All groups share one centre, and each spreads out both ways along 10 directions, with some noise.
Known rows, each followed by its group:
[-28 -10  -3  28  -6  16  23 -31  38   0 -11   4 -10 -10  33  -9 -38 -16
 -14] | S
[-26  15  25  18  19 -29  12  20  -3 -20  -4  30 -23 -53   0   0   1   6
  27] | Q
[ 12  15   5 -23 -15  -1  -4  72 -14 -47  34 -35   5  25  13  15 -14 -23
 -27] | V
[ 14  22  21   2  30  36  -8  36 -30  11  26 -64   2 -19  16  17   0 -13
 -19] | L
[-26  22  17  24  13  17  51   6  33  29  -6   5  18  15  15   2 -17 -31
 -38] | S
[  9 -11 -12  45  32  35   0   7   7   2  -5 -20   8   0  10 -20  24  24
  30] | J
[ -6  22   6   1  31  18 -33  20 -12   3  17  22  -3   4   6  23   9  26
  -9] | L
[-53 -39  40 -13  17   4 -26   9 -31   7  -1  17  15  -3  37  14 -27   1
  -2] | J
[ 19  28 -12  15 -18  38   0   8  12 -10  33   1   6  18   0 -15  42 -13
 -23] | S
[-30  18 -15 -15  -3  13  -8  35   1  27 -14  19  52 -10  26  -8  14 -16
 -26] | S
[  8  25   4  35  27  11 -13  -9  18  -6  21  40 -26  28 -21   7  21  32
  -3] | L
[-11 -23  18  20  27  19  -5  52 -15 -13   9 -18  27  37  18  -2   4   8
   3] | V
[ 13 -15   6  -6 -12  29  45 -13  -1  16  23 -30  -7 -17  -2 -10  20  -5
  -9] | J
[-12 -22   0 -26  -3  22 -14  28 -23 -23  20  10  16   3  33  -6  -3  -9
   6] | L
[-15 -10   5 -36 -38 -40  -8  13  -6  36  -3  -1  17  -4 -17  13   9   7
 -61] | J
[ 27   7 -13  28   8 -14 -34 -17   9  -9  -6  -9 -14 -20   0 -53  23  -1
  -6] | Q
[ -3 -21  18 -37 -14   3  39  23   0   1  45 -10 -15  -7  -6  -5 -14 -27
 -38] | V
[-39 -16  21  30   3  29  20  27  12   3   1 -10  29  13  40 -14 -12 -31
 -22] | S
[  7  -1  17   0  14 -24   6   8   4 -30  18  39 -16  22  -7 -34   4 -14
   2] | J
[-30  -1  27  -1  30 -33  -7  16 -16  15 -39  -6  26 -29  40 -22 -23 -26
  -9] | S
[  1  22  26  38   1   8 -11  -2   6  -1  27  17  -6   1   2 -30  48  -8
 -35] | Q
[ -7  39  38   9 -17 -19   5 -23   1  16  -7  -9  -3  17 -19  21 -25 -54
 -27] | L
[ -7 -19   7  48  13   4 -12  -5  13 -21  11  18 -20 -11  -1 -35  22  18
  17] | S
[ 26 -25   6  -2 -13 -21 -10   1 -11   1   1 -31  10  16 -11 -42  19 -14
 -18] | Q
[  6  14  14 -14  -8 -13  24  33  -3 -21  12 -22  -5  -2  14   6  -7 -15
 -24] | V
[-11   8  19  34  -4  34  21  -4  30  15  35 -11 -17  24 -21  10 -23 -29
 -39] | J
[-18 -24 -34  -2  -8  22 -37  12   4   2   1  13  19  -5  12 -10  -1  13
   0] | S
[ -2   2   3  48   3  -3  12 -29  33   9  -4  13 -15   8 -24 -23   8  -4
   2] | L
[-14   3  39   7   6 -10  27  -3 -14   3 -15 -17  11   2  19  -2 -11 -32
  -2] | V
[  7  10 -32 -27 -35  25 -19  14  -2  -3  13 -23  17 -29  36 -14   5 -21
 -35] | L
[-22 -37 -22  27 -25  -4 -38  10  12  14 -26 -44  27 -10  13 -19 -16  -2
 -20] | Q
[ -9   7   9 -18 -14  20 -17 -19   3   3  32  25  -6  24  17   4 -14 -21
 -51] | J
[ 13  30   3  20  23 -11  18  18  19 -49   1  33   1  29  16 -48  -8 -47
  18] | J
[-25  -5  30  55  24 -20  30  37  30  11  13   5 -17  12 -50   5  -4  10
  -9] | Q
[ 11  29  -2 -25  -4 -43 -10  26 -10   9  -1  21   8 -14 -36  -5  32   3
 -11] | S
[ -1   9 -49  -3  11  34 -50  -7   8  22  -9  18  25  -6  23 -13   7  12
 -10] | S
[-43  -8   5 -42  -3  13   2   0  -3  18  18  64  14 -12  15  -1 -13 -21
 -20] | J
[  8   9  20 -23 -42 -46  13  23 -23 -10 -14 -22  29   6 -11 -15  21 -42
  -4] | V
[  9  -4  20   2 -20 -36  26  14  -7 -20  -2 -31 -13 -33 -10 -16   6 -19
   8] | Q
[ -4  21  19 -37 -37 -27  30  26 -21  -3   4   6  16 -28   1  -1  33 -24
 -15] | Q
[ -9  19   0  -3  -6 -35 -17  75  12 -12  21  -2   6  29 -45  16 -20 -19
 -32] | V
[ 22  28  32   0  42 -12  37  17 -13  -9  11  10 -18   8 -19   9  21   8
  21] | L
[-23 -50  26   1 -13  10 -33 -35 -19 -26  15  20 -15  -1  46 -16 -12   5
  -2] | J
[ -9  29 -16  14  25  28  -5 -33  14  38 -22  37  24  -7  -5 -15   6 -26
  18] | V
[-20  -3 -23  18  -4  29  11  27  17  15  10  20  17 -11 -13   4  33  26
   6] | Q
[  2 -17   6  14  14  18  -4   7  10  13  29  29   3  46 -29 -11  26  18
 -13] | Q
[ 21  25 -13  35  -2 -27   0  36  16  10 -26 -51  20  11 -22  -3  22   7
 -19] | J
[  3  -1   5 -12 -18 -16  15  19   5  -7  21  -2 -10  -4 -16  -6   3 -11
 -22] | V
[ 13  13 -32 -28 -53  -2  -3  10  12  -6  13  -2  12  -8  -4 -17  12 -30
 -30] | L
[-15  24 -22 -14   7 -29 -17   5  11   4 -29  18   3 -34   9   2 -32 -10
  -2] | Q
[  9  45  18 -28   7 -60  31  32  -6   9  -9  15   4 -27 -26 -15  20 -28
 -18] | Q
[ -7 -26  16 -31   9  -3  35  -7  -6   1  11   5 -22  14 -18  34 -45   1
  19] | S
[-14   4 -23 -42 -30 -19 -33  -2   6  13  -1  52  22   5  13 -15  12  -1
 -52] | J
[  5 -11   8   0  11  40  39  -3  17  26  39   7  -1  29 -12 -15   5 -18
 -34] | J
[-12  10  43  16  47  15  65   4   5  17  -6  -5   6  11  19   1 -17 -26
  -1] | S
[ -5  32  -5 -24 -14 -37  46  22  19  14 -17  19  18  -5  -8  -4  12 -18
 -29] | L
[  3  30 -12   8   3  -7  -8  27   3   5 -12   4  29  15 -15  -6  16 -14
   5] | V
[-26 -56   9  -9  14  -2  -1  44 -18 -23  12   9   8 -12  29 -24  -2  15
  15] | L
[-10 -32  20  19  -1 -20   9  10   0  -4   6   3 -10  -2 -11 -16  20  22
  -3] | V
[-21 -21  44   9 -20 -37  18 -32   8 -54   5  44 -33  26  27 -12 -24 -15
   0] | L
[ 10   0  -6 -30  31 -25   7  10 -13  23 -20  -5   5 -16 -15  -2 -14   2
  13] | S
[-26 -32  42 -13 -13   9  18  39 -30  19  19   0  43  28   2  -4  37 -11
 -25] | Q
[-15   6  16 -25 -19 -11  16  12 -13   6  -8 -11  23  -5  13   1 -17 -46
 -14] | L
[  5 -13  -1 -19  -6  39   9  23  -3 -11  44 -12   2  16  16  -8  -5 -18
 -26] | V
[-47 -18  11  -8  12  -7  -4  27  14   0  16  23 -23 -28  37  28 -36  37
 -50] | V

New rows, each followed by its group:
[ 10 -14   2 -34 -30   2  17  23  -2 -14  47  -7 -13   0 -12 -12   3 -21
 -33] | V
[ -1   2  10  27 -39   9 -21 -37  13 -27  18 -15 -31  -4  14  -2 -13 -16
 -21] | J
[-20   6  36  20  20 -18 -21  24 -26 -16 -14   3  21 -30  42 -41  25 -21
   1] | S
[-26  10   0  22   6   9 -32 -27   6  20 -21  35  21   3   3  -9  -1 -15
   8] | V
[ -6 -13  10  36 -14 -33   5   8  21 -33 -19  -5   9  29  21 -47  -9 -31
 -12] | J
[-18  -5 -12  -3 -17  -7   1   7  12  17 -11  14  25  -4 -13 -16   2 -21
  -8] | L
[-27 -19  -2   7 -28  40 -18   6   4 -16  20   2  16  16  35   1 -15 -18
 -20] | S
[-20   0  30 -18  27 -44  -4   5  -1  -4   6  49 -21  28 -25  16 -45  -7
  -7] | Q
[-28  -3   1   5  27  33 -10  25  -9  18 -18  -8  49  -3  55 -19  -7 -24
 -11] | S
[-14 -10  28 -11   0   1  -5   1 -20 -12  -1  -6  12  10  45  -4 -19 -24
 -13] | J
[ -4  38  14 -10  10 -11  19  25  13  -7  19  -4 -19   0 -11  19 -46 -42
 -27] | V
[-27   4  18 -17  32  20   5  19  -7   5  16  13   2  -2  18  11 -46 -34
  -6] | V
[-27 -25  20  42   7  -2  -6 -11  26 -14   6  17 -20  10  33 -12 -19  15
 -32] | L
[-27 -11  46  17  25 -12  53  -3  11 -16  -9  17  -7  26  44  -7 -25 -10
 -12] | L
[-14  -5  18  18  21  20  -1   1  16  12  16   4   1  54  -1   9 -34 -18
 -32] | Q
[-15  -6  36  -9  20  -6 -23  12 -26 -44  20  22 -26  -7  48  15  -9  24
  -3] | L
[  4   7   3 -12   7  -7   4  15   4 -39  37  13 -49 -30   2   6 -20   6
  -1] | V
[ -6 -22 -16  29 -16  20 -10 -19  13   8  -7 -36   0 -50  22 -43   2 -14
  -3] | L
[ -3   0  47  13  23   9 -21 -15 -15  -5  25  16  -4  38  20 -20   0 -24
 -32] | Q
[ 10  11   5   9  13 -18  22  25   5   4  14  24  -6 -13 -36 -21  46  15
   8] | Q
[-16   3   1   2  11  19  10  -5   0 -23  -4  -1 -11 -27  35  13 -35 -12
  29] | Q
[-34 -21 -19  18   2  19  15 -18  38  14  -2  35  -7  -1   2   7 -26  16
   0] | S
[-38 -19  31 -23 -20 -48  -1  44 -12   4   1  13  21  17 -25   8 -21 -30
 -19] | L
[ -4 -17  -5 -13  15  43 -10  22   3   2  50  15   2  22 -18 -13 -20 -28
  -9] | V
[  4  -1 -12  -7  -9   3  18  24   5  18   7  -5  25  12 -38 -17  13 -31
   3] | L
[-11   0 -15  58 -13  40  12  -5  24  14 -13 -53   6 -32   7   4   3  -1
  10] | J
[ -2  34   1 -18 -24 -56  -4  18  -7 -10 -24  12   7 -28  -9   2  12 -12
   2] | V
[  5  21 -39  -1 -33  22  10  -5  31  14  -5 -24  17 -25  37 -25   5 -24
 -54] | L
[ 30  32 -11  10   8   6   4  17  29  15  22   1   6  55 -26 -14  17  -9
 -55] | J
[-30 -25  -7   0  22  19  11   4  16   4  16  69   6  -1   2 -34   6   0
  14] | J
[-31   8  24  15   0  12 -18   6  -2  -1  23  49   2   2  11   0  25   5
 -20] | Q
[-27 -24  16  16  -2 -35  -7  -1   4 -12 -12  17 -17 -38  11 -21  -2  18
   1] | L
[-39 -16  27  18  38 -15  36  38  13  39 -20  -7  26  15  -6   2 -30 -16
 -21] | S
[ 18  15  30  41  16  -7  13  -6  -7 -33  -6 -24 -12  13   3 -13   7 -14
  31] | V
[ 17  27  21   4  14 -14  33  23 -20 -34 -15 -29  -1 -16  34   3   8  -6
  22] | V
[-24  -2  -1 -31 -29  11 -13  -5  -4  39  16  13   7 -19  -7  26   5   4
 -48] | J
[-24  32   4 -27 -29 -25   2  12   1 -16 -19  19  23 -11  32  -3 -24 -56
 -21] | J
[-39 -46  24   6  14   9 -13 -18 -15  24  -2  36  15  -3   2 -22   2  -5
  17] | V
[-33  -9  48  12  10 -32  -9  17   2   4  20  41  -9  35 -29   9 -10  -3
 -33] | Q
[-27  37  -2  15   6  26  39  24  29  28  17  11  -2 -28 -39  23 -13 -31
   2] | J
[ -3  16  15  14  12  16  39   8  23   0  34  18 -18  10 -29  -7  -8 -32
  -5] | J
[-23  15 -18   1 -21  36  10  -7  24  27  14  14   6 -21  -2  10  -4 -18
 -27] | J
[ -8 -37 -18   0 -40   4   8  47  15   8  17 -56  23 -12   4 -35 -10 -31
 -51] | L
[-19  -9   9  22 -30 -53  24  18  24 -21 -22   2   5 -10  -9 -34  -6 -30
   0] | J
[-34 -43   5  -1 -16  39  23  18  -8 -16  15   0   8  -2  14  25  -4  15
  34] | Q
[  6   6  18 -32 -17  34  45   0 -18 -23  33   9  -3   9  17  17  12 -19
  15] | Q
[ -8  -8  33   2 -36 -46  21  28   7   1  12 -25   2  23 -34  -1  -5 -31
 -48] | V
[ 10  -8  10  35  13  20  -1 -16  -1 -20   5  -4 -13   3  18 -19  19  12
  19] | V
[ -1  -8  -9   2  51  66  23  -5  10   4  32  16 -19 -22  39  -7  -8  19
   7] | V
[  7 -25  36  11 -41 -13  31 -21  -8  -5  -1 -35   5  12  15 -25  28 -19
 -25] | V
[-39 -16  12  -8 -10  22 -27  41 -25 -10  16  23  37   5  31   0  15  -7
  -2] | S
[  3 -11  22 -36 -24 -21  -5  -3 -28   4   3 -18   4  -3  18   2   8  -3
 -33] | J
[ -1   5  27  17   7 -36  46  28  11   4  -9 -20  -6  -3 -16   0   7   3
 -18] | V
[-13  13   1   5   5 -10   3 -10  14  -2  -9  39  -2  -2  12  -4   5   7
  -7] | L
[ 11 -34   7  -8 -19  27  30   1  15  -5  60 -12 -31   7  -9 -20   3  -4
 -43] | V
[ 12  33  19 -28  10  -7  24  20 -13  13  31   5 -20 -19 -45  27  10  -7
  -6] | J
[-24  -9  22  35  -3 -16   7 -28   1  39 -48   6  39   8   6 -20  30  -6
   1] | V
[  0  45 -24  28 -36   6 -14   6  27  15 -21 -47  23  -1   8  17  -6 -24
 -47] | J
[ 43  29  27 -15   7 -10  -2  -8 -22 -15  26 -18 -26  17 -23   1  11 -18
  -9] | S
[  4  14 -15  10  -1   2 -25  56  -8 -29  -8 -17  31  19  33   6  27  24
  -7] | V
[-12   1  14 -22  15  25  -1 -14 -22 -18   7  14  -7 -29  51  -1 -19 -17
  17] | V
[ -3 -35 -39  31  -1  47 -12  -9  27  -8  10   4   2 -16  36 -50  16  18
   0] | L
[-10  29   2   7   3 -11  15 -26  21  -1 -16  54  -5   8  14  -1   6   3
  -8] | L
[-27 -10  50  26   9 -27  57  46   3  -1  -4 -20  15  -2   2 -19  -2 -35
 -11] | S
[-35 -21  35  37  30  16  10  26  16  17  12   3  14  63  -5   7 -28 -12
 -29] | L
[-31 -40  45   8   1 -48  11 -20 -15   5 -16  26 -14 -32 -10 -18   8   7
  23] | V
[ -3  12  42   6  13  -3  21  -9  -8 -20  10   8 -14  19  14   9 -13 -18
   2] | L
[  2 -12 -37  -5  26  37  -4  25  -1  22 -18 -24  44 -11  36 -29  -1 -10
   7] | S
